The groups are shells around one centre, one inside the other: the same stretched ball of 7 dimensions in 8 sizes.
In the rows, zero is written as 128.
Known rows, each followed by its group:
[137  92 119 123 118 100 107 157 136  68 110 130 162 129  97 149 119  97
 140] -> J337
[119  79  98 111 112 102 106 168 147  60  93 134 154 126 106 155 111  73
 131] -> J529
[127  88  94 112 101  79  98 173 126  54  97 124 146 123 104 162 102  82
 131] -> J512
[104  84  89 104  98  97 110 171 136  46  92 129 148 130 119 164 109  75
 146] -> J407
[137  68  82 122  90  79  77 165 152  49  96 115 152 127  94 162 112  68
 109] -> J512
[147  87 111 123 115  91  98 161 140  63 112 132 157 125  89 153 116  86
 128] -> J407
[149  85 122 125 109  97  80 155 139  51 104 121 164 126  83 143 124  84
 122] -> J512
[135  88 114 128 106  87  91 163 137  58  89 130 150 125 100 149 108  84
 112] -> J121
[130  90 110 128  94  86  89 155 131  49  98 116 155 132 105 154 116  94
 131] -> J407
[130 103 130 136 113  94 111 153 131  68  99 137 153 132 111 148 113 107
 134] -> J461
[126  78 100 118  99  99  93 158 148  47 101 123 159 132 102 155 122  77
 135] -> J407
[136  92 110 130  99  73  87 166 127  55  87 126 143 123 102 154 101  87
 108] -> J512
[109  86 103 110 112 107 115 167 141  61  90 135 154 129 115 155 111  80
 141] -> J529
[119  86 101 127 101  92 108 161 150  56  93 140 145 131 117 159 111  80
 126] -> J121
[124  87 103  97 134 105 121 180 129  79 102 137 159 119  98 154 103  83
 146] -> J892
[135  88  98 115 132  89 125 177 140  91 106 148 148 119 101 161  96  87
 128] -> J892
[115  86 109 124 105  97 101 161 140  61  81 127 153 130 114 150 109  86
 123] -> J529
[119 104 126 129  97  94 101 153 121  46  93 125 152 134 116 149 116 103
 142] -> J723
[140  87 117 133 119  95 101 156 143  79 100 128 162 129  97 147 113  99
 122] -> J892
[103  90 106 117  86  98  95 156 129  35  85 113 154 137 122 154 118  89
 146] -> J461
[122  82  94 115 113  87 103 174 135  74  87 126 151 123 106 157  98  84
 121] -> J121
[125  81  98 114 101  95  97 165 143  47  99 129 153 128 103 158 116  73
 132] -> J121
[ 95  83  84 113  97  98 121 166 145  56  90 133 146 135 132 168 107  81
 148] -> J337
[128  90 113 126 119  92 105 166 134  80  88 130 155 125 105 148 102  96
 119] -> J121
[100  87  97 123 100 103 123 157 150  60  94 137 150 139 132 162 115  89
 149] -> J723
[124  78  85 116 100  78  95 175 139  61  87 125 145 123 106 163  98  74
 114] -> J461
[116  86 100 121  89  89  94 162 139  39  87 127 146 131 115 158 113  76
 127] -> J529
[105  73  75 118  85  90 105 164 159  44  91 133 142 134 125 171 111  66
 130] -> J461
[116  98 109 106 121  92 116 179 117  71  88 136 147 120 110 154  95  90
 137] -> J461
[137  91 115 116 126  97 112 170 136  72 103 143 153 121  96 151 108  85
 129] -> J121
[115  79  83 118 112  94 123 168 152  77 102 137 150 131 118 168 105  85
 140] -> J892
[142  91 116 110 128  99 106 171 129  70 107 136 159 119  87 149 110  86
 134] -> J407
[116  85 108 113  98 100  90 163 135  40  86 121 155 129 107 150 117  76
 132] -> J337
[119  90 108 106 109 100 103 171 129  49  93 132 152 124 105 153 111  77
 138] -> J407
[144  95 121 149 101  80  94 148 141  65 100 129 151 133 104 151 114 103
 114] -> J512
[115  97 110 107 124 104 131 174 133  65 100 155 146 123 115 158 105  81
 147] -> J512
[108  67  74 116  79  85  83 166 151  39  79 112 148 132 116 165 109  64
 118] -> J512
[118  99 116 107 111 101 109 166 117  53 100 125 157 128 107 152 113  95
 155] -> J892
[119  84 102 123 116  93 107 166 138  83  85 124 156 128 111 152 101  95
 123] -> J337
[129  95 116 102 132 101 113 177 118  74  99 134 158 118  95 149 103  90
 142] -> J337
[140  86 111 124 120  92 104 167 144  71  99 140 152 122  95 151 108  82
 117] -> J121
[113  87  99 129  98  88 109 162 146  58  86 138 142 132 123 161 106  82
 123] -> J529
[114  98 106 120 119  97 134 167 137  74 102 150 146 129 122 161 104  95
 147] -> J892
[149  90 118 117 125  95  99 165 131  71 111 129 163 122  83 147 114  92
 131] -> J337
[130  94 111 120 101  90  98 160 128  49 104 125 153 129 103 155 115  91
 140] -> J529
[145  80 109 139 106  90  92 151 155  68 104 127 159 132  96 151 119  90
 115] -> J723
[127  79  89 123 115  83 108 172 145  85  91 131 150 124 107 160  96  86
 115] -> J337
[139  75  99 128 114  92  97 160 154  78 101 125 161 128  95 153 113  86
 117] -> J892
[124  90 108 134  87  81  85 154 131  46  88 113 150 134 112 154 112  95
 122] -> J461
[121  83  95 116 116  90 107 170 134  83  91 120 157 126 107 156 100  94
 129] -> J892
[107  74  77 119  89  87 103 167 155  51  87 131 142 132 123 168 106  68
 124] -> J337
[138 106 132 133 103  87  98 154 123  47 102 133 149 129 103 149 117  99
 133] -> J723
[125  92 109 125 113  95 119 163 145  65 100 150 146 128 113 158 109  84
 131] -> J407
[148  97 132 117 132 103 104 165 127  71 108 138 163 120  83 141 116  93
 133] -> J723
[111  91  93 116 104  93 125 165 139  61 106 138 146 133 123 168 109  90
 153] -> J461
[136  81  98 119 114  93 108 168 153  62 105 147 148 123  99 160 111  70
 122] -> J723
[132  79  98 116 102  93  93 164 146  49 101 128 154 127  98 157 117  73
 128] -> J529
[126  70  87 104 108 101  94 167 145  60 103 114 166 128  94 157 117  76
 139] -> J512
[105  97  99 115 100  90 119 166 125  56  94 130 145 132 127 164 105  95
 151] -> J723
[128  96 117 120 122  96 118 169 136  70  96 150 147 123 107 152 104  86
 128] -> J407
[120  89 105 123  98  96 106 155 141  49 102 129 153 135 114 159 119  89
 144] -> J121
[148  80 101 134 100  79  84 156 145  62 105 118 156 129  92 156 114  89
 115] -> J461
[115  72  93 107 113 103  97 169 141  71  86 111 166 128 102 151 110  82
 131] -> J723
[114  87 105 130 102  96 108 156 146  64  89 130 152 135 120 155 112  92
 130] -> J529

New rows. What belongs after each?
[129  84 101 142 103  80 101 158 150  76  89 130 148 131 113 157 103  94
 108] -> J461
[136  75  84 120 103  83 101 167 153  59 109 134 148 126 100 167 110  73
 125] -> J461
[124  82  98 116  93  93  90 160 139  40 100 119 155 131 104 158 119  79
 136] -> J529
[105  79  85 114  87  91  97 163 140  44  89 115 151 134 120 164 112  79
 139] -> J407
[119  93 120 118 106 102  97 159 127  54  89 119 160 131 107 145 116  94
 138] -> J407
[138  94 125 111 136 106 112 170 131  77 102 142 161 119  90 143 110  88
 133] -> J461
[133  88 117 134 100  91  88 152 138  56  94 118 159 133 102 147 118  95
 123] -> J407
[148  83 114 130 109  92  89 156 145  59 106 127 159 127  89 149 120  86
 120] -> J337
[124  80  98 115  92  91  86 164 140  38  92 120 152 128 103 156 116  72
 126] -> J407
[126  92 119 118 111 102 100 158 128  59  98 120 163 130 102 146 118  97
 142] -> J407
[127  88 114 120 109  88  88 170 126  62  76 121 152 122 100 145 101  84
 110] -> J723
[112 106 122 119 111  95 117 164 116  63  90 132 150 130 120 151 105 104
 147] -> J723
[129  87 107 103 141  99 116 181 123  98  94 129 162 117  93 148  95  95
 133] -> J512
[135  74  99 135  91  86  78 151 153  54  93 112 159 134  99 153 119  84
 111] -> J461
[124  92 105 129  93  82  98 161 136  47  93 131 143 130 114 159 109  85
 124] -> J529
[148  81 105 130 108  85  92 159 149  64 107 130 155 126  90 155 115  83
 115] -> J407
[137  93 112 142 111  80 107 157 140  81  98 133 150 130 108 155 104 105
 118] -> J723
[144  88 110 131 113  84  97 161 136  74 103 126 156 126  95 152 109  97
 120] -> J529
[122  89 110 121 108  93 103 167 137  58  86 136 148 126 109 152 106  81
 122] -> J121
[116  81 100 104 117 102 103 173 132  69  88 121 160 125 103 151 106  83
 135] -> J529
[145  91 115 113 137  91 106 178 124  90  99 133 158 115  84 146  97  93
 120] -> J892
[139  88 114 123 100  90  85 159 133  44 101 121 156 127  94 150 119  84
 127] -> J407
[141  93 110 141 116  78 114 163 145  82 100 148 142 125 108 158 100  95
 111] -> J723
[122  76  94 104 119 104 106 173 143  70  97 127 161 124  99 155 110  76
 136] -> J407
[128  80 113 118 113 107  94 158 143  64  94 119 167 130  97 144 120  87
 130] -> J723
[112  83  96 125  93  90  97 158 139  58  86 115 154 135 118 157 110  92
 130] -> J407
[118  90 105 103 109  92  99 177 119  55  86 122 151 121 104 153 102  82
 133] -> J461
[126  79  99 123 108  96 106 164 156  62  95 141 150 128 107 158 112  73
 121] -> J337
[120  87  95 119  90  85  98 163 136  43  99 125 147 131 112 164 112  82
 137] -> J407
[140  90 116 123 132  88 103 174 130  92  87 133 155 117  92 145  95  93
 107] -> J461
[109  86  98 127  94  87 103 162 141  56  80 127 145 133 124 159 105  86
 123] -> J529
[124  85 107 103 123 106 110 173 134  66  97 135 158 122  98 151 110  78
 139] -> J407
[113  74  72 115 101  83 109 171 147  71  95 123 149 130 116 170 101  82
 132] -> J512
[140  87 105 117 130  94 119 173 145  81 108 151 151 119  95 157 104  81
 126] -> J892
[109  87 102 126  95  89 101 163 140  53  77 131 144 131 123 156 105  82
 120] -> J337
[116  78 101 105 118 111 105 166 140  69  94 119 168 129 102 149 116  85
 143] -> J723
[163  93 123 128 140  85 104 170 131  95 109 140 157 115  77 145 101  98
 111] -> J512
[120  86 106 131 112 100 117 155 153  73  99 139 155 135 116 156 114  92
 134] -> J461
[123  92 101 130 105  76 107 167 132  73  87 131 143 127 116 160  95  96
 119] -> J723
[128  78 104 116 121  95  96 173 140  78  80 126 157 121  97 147 100  80
 109] -> J461
[140  84  97 121 120  83 110 173 143  79 103 142 147 120  97 160 100  81
 118] -> J407
[135  76  93 126  92  82  86 162 151  47  98 127 148 128 100 161 114  71
 114] -> J337
[123  88 102 100 121  98 110 177 125  67 100 129 156 121  99 155 105  83
 143] -> J407
[136  79  97 126 116  90 105 163 150  80 102 130 157 128 100 157 108  89
 122] -> J529
[146  86 113 125 116  83  87 166 129  75  95 117 160 122  86 147 105  94
 113] -> J892
[138  94 109 126 113  91 115 159 139  66 118 139 153 130 103 160 115  96
 144] -> J723
[112  86  97 115 113  92 114 175 138  72  81 138 145 124 117 158  96  81
 123] -> J407
[126  77  90 111 113  91 105 176 147  65  93 138 148 121 102 160 103  68
 120] -> J337
[ 98  83  92 117  98  93 106 168 136  63  73 121 149 132 127 158 101  86
 129] -> J461
[119  89 104 105 127  92 110 183 122  83  80 131 151 117 104 151  90  85
 122] -> J512
[102  88  98 107  90 103 104 161 133  34  95 121 153 135 121 160 120  80
 156] -> J461
[125  77  89 124  96  81  91 165 142  61  90 117 151 129 106 160 106  82
 118] -> J529
[116 104 116 107 110  97 116 170 117  47 101 139 147 125 113 157 109  88
 154] -> J512
[131  87 115 122 115 106 109 158 150  60 105 142 158 130 102 151 121  82
 135] -> J512
[129  93 116 130 110  97 108 154 139  66 103 130 158 133 107 151 117 100
 137] -> J407
[105  83  99 114 109 109 116 161 145  65  92 128 159 135 119 155 115  87
 146] -> J892
[108  73  83 115  79  93  91 161 152  30  89 120 149 135 118 165 118  65
 132] -> J461
[122  83 103 125 106  90  99 167 145  63  82 134 148 126 109 153 104  78
 111] -> J407
[115  84  87 117 109  91 120 167 142  74 102 130 151 131 117 166 104  91
 143] -> J892
